There are 10 hidden switches. A switch that is on adds its own fixed numbers to the row, and there is some noise. The rows also spread widely along 11 directions, which tell nothing about the answers.
In the rows, zero is written as 128.
Some rows, each with its switches (1 for on, 0 for off) after it:
[150 128 121 121 120 147  79  94  99 118 126 146 103 108  74 126 131 145
 182 164 129 173 107 128  98 128 122 158 127 133 117 143 138 158] | 0 0 0 0 0 0 1 1 0 1
[103 160 212 190 121 152 138 185 126 119  69 154 128 154  91 114  99 133
 152 129 121 136 121 149 102 112 129 146 178 124 142  79 138 154] | 1 1 1 0 0 1 1 0 1 0
[130 165 119 156 100 133 128 144 105 102 152 121 126 125 108 132  95 103
 137 118 146 165 139 166 125 151 111 162 127 179 125 127 148 132] | 1 0 1 0 0 1 0 1 1 1
[113 163  83 125 162 135 111 146 132 105 153 142 111 168 144 115 123 134
 125 117 135 164 159 119 108 148 133 152 102 109 131 117 188 146] | 0 1 0 0 0 0 0 0 0 0
[154 128  94 118 114 104  62  97 111 145 137 118 171 109 134 139 159 149
 184 142 131 166 111 129 108 122 111 128 138 131 117 127 144 187] | 1 0 1 0 0 0 1 1 0 1
[131 100 162 134 116 139  95  90  72 135 102 137 137  92  73 140 118 132
 135 110 118 172 122 143 116 112 103 169 172 111 125 120 118 158] | 1 1 0 0 1 1 0 1 0 1
[130 140 110 133 109 179 121 109  75  87 139 138 123 129  79 113 147 106
 147 132 153 167 131 117  79 115 106 132 161 121 104  83 117 141] | 0 1 0 0 0 1 0 0 0 1
[127 130 133 102 132  89  96 169 103 120 103 155 172 135 133 117 150 143
 109 110 140 145 146 136 127 129  54  87 171 127 132  92 133 180] | 1 0 1 0 1 0 0 1 0 0
[101 123 114 135 135 145 112 114 100 103 157 163 122 133 113 127 158 137
 138 130 123 156 135 113  96 114 114 139 148  77 111  85 134 142] | 1 1 0 0 1 0 0 0 0 0
[110 164  84 167  97 137 121 142 122  97 171 136 147 159 159 153 147 110
 173 145 151 159 140 152  96 116 141 116 131 157 115 107 145 147] | 1 1 0 0 0 1 0 0 1 1
[134 105 177 149 103 128 106 135  90 125  90 153 143 139  72 147 142 139
 133 163 109 118 125 139 110 121 123 109 173 124 124 120 102 140] | 0 1 0 0 0 1 0 0 1 1
[121 130 115 157 100 121  95 112 105 109 160 148 158 113 132 143 170 115
 185 161 123 158 142 145  90 105 136 110 154 171 109 101 122 158] | 1 1 0 1 1 1 1 0 0 1
[144 151  47 125  93 148 114 101 159  86 221 135 109 157 122 142 155 116
 192 178 144 154 148 137  75 172 145 152  90 153 114 129 154 123] | 1 1 0 1 0 0 0 0 0 0
[129 149  85 122 108 145 139 127 154 105 179 126 110 170 121 122 144 131
 168 149 142 137 140 128  91 171 119 143 122 119 121 104 146 117] | 1 0 0 0 0 0 0 1 0 0
[141 105 170 130  97 110 126 103  84 147  76  92 179 107 117 141 118 102
 123  79 141 147 129 159 143 113  87 127 190 173 140 121 100 156] | 0 1 0 0 0 1 0 0 0 1
[104 132 127 169 118 157 117  50  53 127 169 105 170  87 100 114 155  85
 172  92 132 158 126 109  88 100 148 184 185 110  83  27 116 147] | 1 1 1 0 0 1 1 0 0 1
[117 141 115 176 131 135  97 126 111 139 166 136 132 159 137 118 120 168
 169 185  89 130 128 118  92 120 196 143  95 109 106 142 165 128] | 1 1 0 1 0 0 0 1 1 1
[146 130 149 118  98 170 171 120 109 133 109  75 128 162 106  89 110 125
 155 112 141 125 120 115  99 135 110 146 170 120 128  97 111 110] | 0 1 0 0 0 0 0 1 0 0
[123 113 125 154 109 146 110 110 155 117 114 143 109 125 120 176 126 129
 198 127 140 204  77 180 129  92  91 147 142 112 150 156 133 177] | 1 1 0 1 0 0 0 1 0 1
[118 139 125 142 141 145 135 148 151 110 106 140 111 162 125 163 132 131
 163 101 136 174  99 147 125 123  98 158 161  60 159  93 147 167] | 0 1 1 0 0 0 0 0 1 0
[124 111 150 140  97  98 134 117  64 138 141  89 181 107 140 117 116 123
  92 100 108 120 149 143 150 131 102 130 158 163 117 114 119 121] | 1 1 1 1 1 0 0 0 1 1
[141 114 128 117 102 114 111 129  65 119 139 130 160 136 112  93 158 136
  97 163 120  98 156 109 111 132 106  66 135 161  96 128 111 114] | 0 1 0 0 0 0 0 0 0 1
[117 116 128 155 115  95 121 112 109 148 172 118 174 141 161 109 140 135
 125 148  98  95 157 127 125 128 155 101 118 164 104 131 135 112] | 1 1 0 1 0 0 0 0 0 0
[118 139  70 137 134 103  83  72  84 128 183 112 173  95 160 138 144 108
 136  83 142 183 134 131 133 122 120 162 121 135 108 108 161 170] | 1 0 1 0 0 0 0 0 0 1
[110 158 140 141 119 136  94 128  97  97 165 180 124 127  66  91 135 121
 141 165 133 121 165 118  78 159 142 148 126 176  98  72 138 133] | 1 0 0 0 0 0 1 0 0 0
[132 111 162 183 101 115 131  77 127 147 115 106 136  92 146 160  94 120
 177 112 119 168  74 185 169  83 128 151 130 151 143 187 122 151] | 1 1 1 0 0 0 0 1 0 0
[135 149 113 145 126 148 123 150  98 110 132 121 133 153 126  95 113 127
 121 141 131 147 154 121  97 131 130 115 129 158 119 127 152 128] | 0 1 0 1 0 1 0 0 0 1
[135 141 100 126 122 114 133 123  82 144 152  76 156 150 168  85 111 138
 115 118 125 123 152 108 124 136 134 114 115 161 110 141 150 110] | 0 0 0 0 0 0 0 1 0 1

New rows, each followed by its switches (1 for on, 0 for off):
[120 129 156 155  99 186 120  90  99  90 107 160 104  93  53 153 117  86
 172 102 171 203 103 168 102  93  84 182 183 129 129  90 108 173] | 1 1 0 0 0 1 0 0 0 0
[111 164  93 158 153 172 151 119 119 123 144  94 107 167 171  96  94 135
 148  93 133 167 124 105 107 104 157 167 114  87 124 123 180 128] | 0 1 0 0 0 0 0 0 0 0
[104 116 134 128 114 129 115 132  69 107 155 160 123 124  90 125 150 148
 106 146 116 132 138 121 118 131  90 122 155 100 100  98 117 121] | 1 0 0 0 1 0 0 1 1 1
[123 144 158 161 125 152 129 130 100 105 134 145 108 124  74 101  96 120
 105 125 119 143 146 134 109 147 126 169 128 131 117 119 146 114] | 1 1 1 0 0 1 0 0 0 0
[117 111 185 158 145  73  99 172  98 150  68 149 185 128 153 124 156 155
 118 129  90 126 121 123 141  89 107  63 188 120 135 112 122 169] | 0 0 1 0 1 1 1 0 0 1
[ 97 112 149 137 138 123 115 140 145 115 110 172 103 143 121 159 136 148
 127 116 112 165 117 152 130 114  86 135 150  73 149 126 143 154] | 1 1 0 0 1 0 0 0 0 0
[147 159  99 163 109 185 130 128 108 108 120 102 115 147 126 135 112 122
 186 129 151 192  92 130  91  97 133 159 143  98 128 129 150 156] | 0 1 1 0 0 1 0 0 1 1
[107 108 135 155 131 105  96  73 121 146 147 128 161 112 119 169 138 114
 149  95 112 156 130 146 128 136 141 186 157 114 133  94 136 156] | 1 0 0 0 0 1 0 0 0 1
[143 139 112 147 110 183 100 127 101 103 119 139 108 128  94 120 115 137
 158 150 143 190 116 135  81 100 109 139 138 120 117 146 150 154] | 1 1 0 1 0 1 0 0 0 1
[117 124 169 169 149  95 103 163 152 137  68 156 163 160 136 161 135 135
 148 121 105 154 106 150 129 111 122 109 168  99 165 113 137 182] | 0 1 1 0 0 1 0 0 0 1
[136 133 114 149 129 125 100 136 107 123 142 130 157 139 131 118 137 133
 128 140 116 147 140 123 103 130 125 120 135 123 116 120 153 147] | 1 1 1 1 0 1 0 0 0 1
[112 100 173 145  99  94  90 106  68 128 125 166 166  94  83 167 147 120
 129 135 107 137 142 167 131 123 112 130 178 156 119  99  99 153] | 1 1 0 0 1 1 0 1 1 1
[164 146  87 122 117 134 101 123 100 110 139 114 123 135 131 112 115 142
 156 149 129 178 117 127 104 127 128 134 103 139 124 166 152 147] | 0 1 1 0 1 0 0 1 0 1
[110 130 155 155 131 134 119 147  95 136 131 145 140 145 105 118 121 145
 119 137 104 120 155 131 106 131 137 139 156 111 115  97 150 130] | 1 1 0 1 0 1 0 1 1 0
[ 79 136 105 160 145 151 146 142 117  95 183 155  94 157 127 123 157 131
  94 126 110 143 151 113 107 133 111 127 133  57 101  92 156  92] | 1 1 0 0 0 1 0 0 0 1
[111 117 164 159 133 136  98 140  60 102 116 197 125 122  70 106 153 143
 125 179 107 140 125 107  97  93 126  87 163 108  98 101 107 143] | 0 0 0 0 1 1 0 1 0 1
[ 94 140 217 179 115 106 120 161  62 149 101 140 182 135 105  61 115 134
 108 150  95  77 168 119 104 117 154  90 162 194  96  76 115 115] | 1 1 0 0 0 1 1 1 0 1
[138 153 130 139 132 105 141 134 160 153 130  71 157 171 172 112 108 132
 162 106 113 117 143 125 116 165 162 157 128 150 150 113 160 128] | 0 1 1 0 0 0 1 0 0 0
[110 130 159 168 133 100 109 147  40 124 154 148 140  97 122  70 127 146
  40 154  84 102 175 114 139 118 121  82 108 174  76 162 152  85] | 1 1 1 0 0 1 1 0 0 1
[128  86 149 138 135  86 124 117  68 141 137 124 171 103 117 119 156 128
  58 116  90 107 152 117 157 136  92  88 168 120 109 118 118 111] | 0 0 1 1 0 1 0 0 0 1
[118 134  67 103 119 128  81  94  82 128 154 115 180 129 143 156 170 121
 152  90 156 175 146 130 103 121  92 148 162 104 113  66 144 183] | 1 1 0 0 0 0 0 0 1 1
[ 74 116 205 203 121 116 145 121  80 166 136 120 167 137 121 109 136 143
 139 137  73  77 135 112 116 109 174 130 183 104  93  55 112 101] | 1 0 0 0 0 1 1 1 1 1
[100 172 138 164 168 116 138 198  89 102 128 152 146 153 144  72 110 111
  84 111 128 138 169 128 128 124 120  93 132 160 120  95 167 136] | 0 1 1 1 0 1 0 1 0 0
[138 127 136 133 110 103 114 103  83 128 154 121 162  96 104 120 127 105
 112 115 131 132 154 143 132 152 107 138 147 176 110 114 123 131] | 1 0 1 0 0 1 0 1 0 0
[127 112 170 135  97 126 134 134 113 133 104 125 149 129 105 139 152 139
 145 122 126 119 117 141 125 123  74 117 189 108 130  89 105 142] | 1 1 1 0 0 0 1 0 1 0
[114 140 141 152 127 119 116 158 160  97 153 182 129 162  92 132 146 123
 149 162 114 126 139 141 100 167 127 132 128 127 134  80 138 139] | 1 1 1 1 0 0 0 0 0 0
[126 119 153 148 106 122 151 109  83 138 106  74 162 118 148 134  98 112
 134  70 125 152 109 145 154 110 111 157 170 136 142 120 117 139] | 0 1 1 0 1 0 0 0 1 1
[139 142 105 120 138 112 109 141 108 142 127  98 160 140 151 117 117 136
 105  95 126 160 155 134 124 145  94 137 136 122 128 129 170 144] | 1 1 1 0 0 1 0 1 0 1
[104  99 181 188  91 102 159 116 160 125 160 142  88 118 113 186 126 132
 131 158  79 104 128 177 164 152 133 143 132 147 133 178 122  74] | 1 0 0 0 0 1 1 0 1 0
[107 123 159 160 108  99 130 130  60 140 163 125 168 131 127  68 117 131
  80 154  89  78 170 123 125 136 143  89 122 190  86 121 125  86] | 1 1 0 1 0 0 0 1 0 1
[ 90 136 147 172 153 138 140 185 184 116 106 155  88 188 137 151 108 159
 133 115 101 169 118 138 114 134 118 153 142  48 162 126 172 132] | 1 0 0 0 1 1 0 0 0 1
[ 97 138 126 163  98 123 144 126 122 103 160 126 133 142 160 135 126 106
 150 117 130 150 128 156 127 114 121 122 134 161 127 117 123 122] | 1 1 0 0 1 0 0 0 0 1
[146 144  75 141  68 119 115 102 143  96 193 113 136 128 147 152 130  97
 180 157 151 163 135 178 116 147 125 128  92 227 126 170 135 133] | 1 1 0 1 0 0 0 0 0 1
[112 141 136 170  91 138 166 156 111 104 174 118 102 148 141 106 132 147
 146 170  99 115 122 132 118 128 131 107 122 131 103 134 126  78] | 1 1 1 0 1 0 1 1 1 1
[131 134 139 159 124 117 102 117 136 129 117 138 140 143 110 151 117 124
 167 139 118 152 126 143 111 142 157 154 136 147 141 124 139 155] | 0 0 0 0 0 1 0 0 0 1
[143 139 118 119 110 122  95  92 103 154 136  99 174 138 123 107 118 134
 169 122 136 133 142 120  91 145 149 166 141 149 118 101 141 158] | 1 0 0 0 0 0 0 1 0 0
[137 125 133 160 117 159 128  99 103 119 137 128 122 125  94 122 121 119
 161 145 127 148 123 123 100 119 149 153 149 130 118 119 126 134] | 0 0 0 1 0 1 0 0 0 0
[128 129  87 129 118 141 127 129 152 111 174 126  80 148 155 134 144 167
 163 159 113 159 126 131 109 125 116 125 105  95 122 167 161 113] | 1 1 0 0 1 0 1 1 0 0
[ 96 118 172 179 120 123 129  77  73 154 161 113 176 114 108  95 153 121
 164 126  87 102 119 104 104 114 172 152 167 107  89  41 105 116] | 1 1 1 0 0 0 1 1 0 1
[122 115 124 120 143  90  72 132  69 125 118 166 177 125 122 136 171 138
 122 136 114 147 151 127 114 110 110  86 165 123 117  98 129 174] | 0 1 0 0 1 1 0 1 0 1
[112 108 127 169 153  96 112 102 109 144 165 140 144 141 154 134 148 150
 130 155  68 114 149 107 118 123 197 127 118  94 118 136 149 113] | 0 1 0 0 1 1 0 0 0 0
[134 135 126 149 118 149  88 114 112 112 134 170 101 121  91 128 116 151
 164 175 126 168 114 145 103 106 136 139 105 132 116 168 146 150] | 1 1 0 0 0 0 0 1 0 0
[ 98 143 167 138 144  80  89 146  66 127 142 159 186 118  91  88 141 120
  92 119  94 112 196 118 104 170 134 139 161 166 107  40 140 138] | 1 1 1 0 1 1 1 1 0 1
[128 120 130 134 127 139 111 116 139 118 125 149 122 150  94 167 140 132
 172 138 120 146 121 142 108 143 130 165 152  95 146 102 133 162] | 0 1 0 1 0 0 0 0 1 0
[102 128 152 160 114  74 137 136 158 138 147 117 185 154 155 145 138 102
 141 102 112 116 135 158 145 161 118 129 156 162 146  75 126 138] | 1 0 1 1 0 0 0 0 0 1
[138  92 130 103 133 106 109 103 121 132 148 129 131 139  84 137 141 141
  99 133  90 117 158 121 121 189 116 158 132 111 134 120 137 112] | 0 1 0 1 0 0 0 0 0 1
[ 96 140 138 170 120 139 130 145 110 118 143 149 128 142 139 136 156 143
 175 146 118 143 131 134  98  93 135 115 170 102 113  86 133 141] | 1 1 0 0 1 1 1 1 1 0
[155 140  80 132  92 172 112 120 112 121 143  93 139 152 132 139 132 138
 176 141 147 173 128 131  79 122 119 147 146 116 120 131 151 152] | 1 1 0 1 0 1 0 0 1 1
[125 122 153 150 118 151 136 159 133 126 108 124 114 162 110 119 116 149
 114 134 109 139 135 134 103 132 101 126 150 101 134 134 147 118] | 1 1 0 1 0 1 0 0 0 1
[132 147 125 144 125 138 102 134  96 116 138 145 133 129  91 130 122 132
 134 137 124 149 146 139 104 145 132 160 136 118 118 108 155 147] | 1 1 1 0 0 1 0 1 1 0
[125 135 128 145 104 171 133 106 101  97 154 144  80 118  83 113 110 124
 145 141 141 167 118 145 111 118 109 156 122 130 109 142 132 119] | 1 1 0 0 0 0 0 1 0 0
[ 95 126 134 139 141 104  95 138 141 123 132 163 126 138 133 156 147 144
 131 123 110 155 137 150 129 132 101 132 134 113 139 119 155 152] | 1 1 0 0 0 0 1 0 0 1
[134 117 118  98 144 116 134 161 159 143 110 106 120 191 140 149 130 171
 107 108 107 122 150 119 127 174  98 143 146  56 161 126 164 125] | 0 1 0 0 0 0 0 0 1 0
[129 137 111 138 119 116 107 128 121 131 134 113 162 128 151 140 158 125
 165 111 134 166 127 143 113 120  94 119 161 124 126 104 144 163] | 1 1 1 0 0 1 1 1 0 1
[ 96 129 146 156 114 109 138 136 152 100 147 154 130 139 114 160 139 103
 138 112 122 153 119 170 143 145  90 137 141 133 145  99 124 134] | 1 1 1 0 0 0 0 0 0 1
[138 147 114 146  90 115 147 141 158 118 144 101 153 165 167 138 152 107
 190 140 140 124 145 150 102 141 136  96 152 190 139 109 125 132] | 0 1 0 0 0 1 1 0 0 0
[ 87 130 143 190 139 118 137 111  93 146 141 111 159 130 184 110 138 127
 176 122 104 136 111 128 134  66 161 101 148 134 113 103 132 139] | 0 1 0 1 0 0 1 1 0 1
[126 152 103 147 122 135 127 141  55 104 145 115 163 118 149  80 127 107
 115 112 155 157 130 115 126  91  97  85 138 170  98 107 132 148] | 0 0 1 1 0 0 0 0 0 1
[ 98 129 117 168 101 163 160 104  95 125 154  88 120 129 169 112 143 130
 170 115 135 157  96 128 119  63 103 106 155 102  98 119 124 116] | 1 1 0 0 0 0 1 1 0 1
[124 151 138 151  92  97 129 184  80 107 138 144 158 159 144 101 131 128
 117 183 124  95 156 147 128 124 125  41 117 220 106 142 117 115] | 0 1 0 0 0 0 0 1 1 1
[102 135 105 147 124 126 130 136 114 125 136 117 153 145 169 141 148 122
 138  94 143 170 129 147 127  94  86 101 160 111 124 107 139 151] | 1 1 0 0 0 1 0 1 0 1
[144 175 113 138 101 175 100 146  71  84 131 144 129 131  78  68 104 121
 142 151 168 169 128 115  75 125 105 135 125 170  98 106 138 152] | 1 0 1 0 0 0 0 0 0 1
[100 111 145 164 145 150 137 125 172  86 129 188  36 120  83 192 141 132
 147 133 109 186 103 167 139 120  93 158 142  65 150 154 144 128] | 0 1 0 0 0 1 1 0 0 0
[103 132 142 162 164  90  59 168 123 130  88 207 145 137 149 154 142 164
 122 148 112 169 132 158 135  75 114  76 130 113 135 161 171 197] | 1 1 0 0 0 1 0 1 0 0
[114 146 121 151  92 131 140 132  81 115 164 110 139 138 138 109 110 131
 140 134 129 138 136 135 118 124 130 134 132 163 104 118 129 114] | 1 0 0 0 1 0 0 1 1 1
[121 143 140 117 128  94 110 154  78 138 151 123 168 135 130  70 132 143
  88 130 105  94 202 106 104 164 126 111 147 173  99  90 146 112] | 1 0 0 0 1 1 1 1 0 0
[ 88 155 119 190 138 131 152 149  99  88 183 143 116 138 158 104 147 112
 138 144 105 141 139 115 111 104 158 104 122 131  99 102 144 104] | 0 1 1 0 1 1 1 0 0 1
[123 122 174 129 100 148 106 112  77 136  72 113 165 112  99 110 126 127
 165  96 145 163 115 131  96  89  84 142 206 134 127  66 103 183] | 1 1 0 0 1 0 1 0 0 1
[113 102 163 130 161 124  77 157  70 124  57 184 142 127  97 130 154 163
  93 126 108 165 125 113 117  79  78  84 186  60 127 110 128 181] | 0 1 0 0 1 1 0 0 0 1
[ 99 143 117 157 132 111  91  87  67 120 182 142 145  89 118 122 135 105
 128 124 120 155 165 143 119 127 145 151 120 178  94 108 152 134] | 1 1 0 0 0 1 1 1 0 1
[126 144  81 141 132 131 134 115 124 119 163  91 119 145 172 138 114 118
 121  98 130 171 147 139 131 137 128 147 108 134 131 160 171 118] | 0 1 0 0 0 1 0 0 0 1
[ 86 152 104 156 140 121 120 113  94 122 178 117 129 118 166 106 117 125
 112  95 123 157 159 129 132 120 134 153 107 147 106 121 172 120] | 1 1 0 0 0 0 1 0 0 1
[107 146 129 161 113 114 143 116 127 138 148  95 181 172 164 116 128 102
 175 113 125 116 138 128 108 136 172 133 144 165 130  72 124 131] | 0 1 0 0 0 0 0 0 0 1
[115 120 180 163 121 115 129 132 165 147 109 125 142 144 118 146 119 129
 161 118 105 126 136 151 117 151 133 160 173 137 152  98 138 141] | 1 0 0 1 0 1 1 0 0 0
[101 141 120 155  92 147 178 128 177 117 168  87 119 182 159 134 146 116
 191 120 128 126 122 136  94 151 124 143 151 117 134  76 126  99] | 1 1 0 0 0 0 1 0 0 1
[110 135 128 154  98 144 135 141  86 111 150 128 124 139 123 113 127 139
 114 142 129 128 128 128 119 112 105 111 135 128  99 127 129 110] | 1 0 0 0 0 0 0 0 1 1
[109 138 157 176 128 164 121 152 147 107  87 164  82 140  92 156  99 139
 148 124 133 195  93 158 119 102  93 156 148  90 148 149 150 157] | 1 0 0 0 0 1 0 0 0 1
[129 120 127 128 118 127 117 107  71 122 121 112 152 111 127 130 129 111
 120  92 133 168 144 135 125 110 101 132 166 147 123 116 123 150] | 0 1 0 0 1 1 0 0 0 1
[145 128 101 135 111 150 143 108  78 111 167 101 114 129 119  90 128 134
 125 148 123 140 123 109 118 128 117 117 110 121  96 151 130  96] | 0 1 1 0 0 0 0 1 0 1
[115 105 129 133 125 104 129 114 170 132 150 132 135 152 126 181 160 124
 139 113 109 130 148 153 127 168 109 147 154  96 147 104 135 127] | 1 1 0 0 0 1 0 0 0 0
[ 54 158 127 175 136 138 150 142  88  84 170 156 109 113 138 123 144  89
 115  89 144 173 149 154 135  94  85 116 153 143 104  75 140 125] | 1 1 0 0 0 1 1 1 0 1
[ 97 108 156 160 126 131 155 114 138  91 147 165  79 115  98 167 152 115
 145 131 102 149 128 155 132 128 110 143 161 108 136 115 116 111] | 0 1 0 0 1 1 1 0 0 0
[ 78 136 133 191 121 101 174 111  89 108 208 109 142 116 157 140 152  83
 113 103 101 110 155 141 154 135 148 126 144 156 102  82 125  79] | 0 1 1 0 0 1 1 0 1 1
[145 149 116 121 106 158 107 146 123 111 108 123 105 141  91 146  93 135
 126 113 151 181 136 154 106 154  84 178 144 127 142 140 163 154] | 1 0 0 0 0 1 0 0 1 1
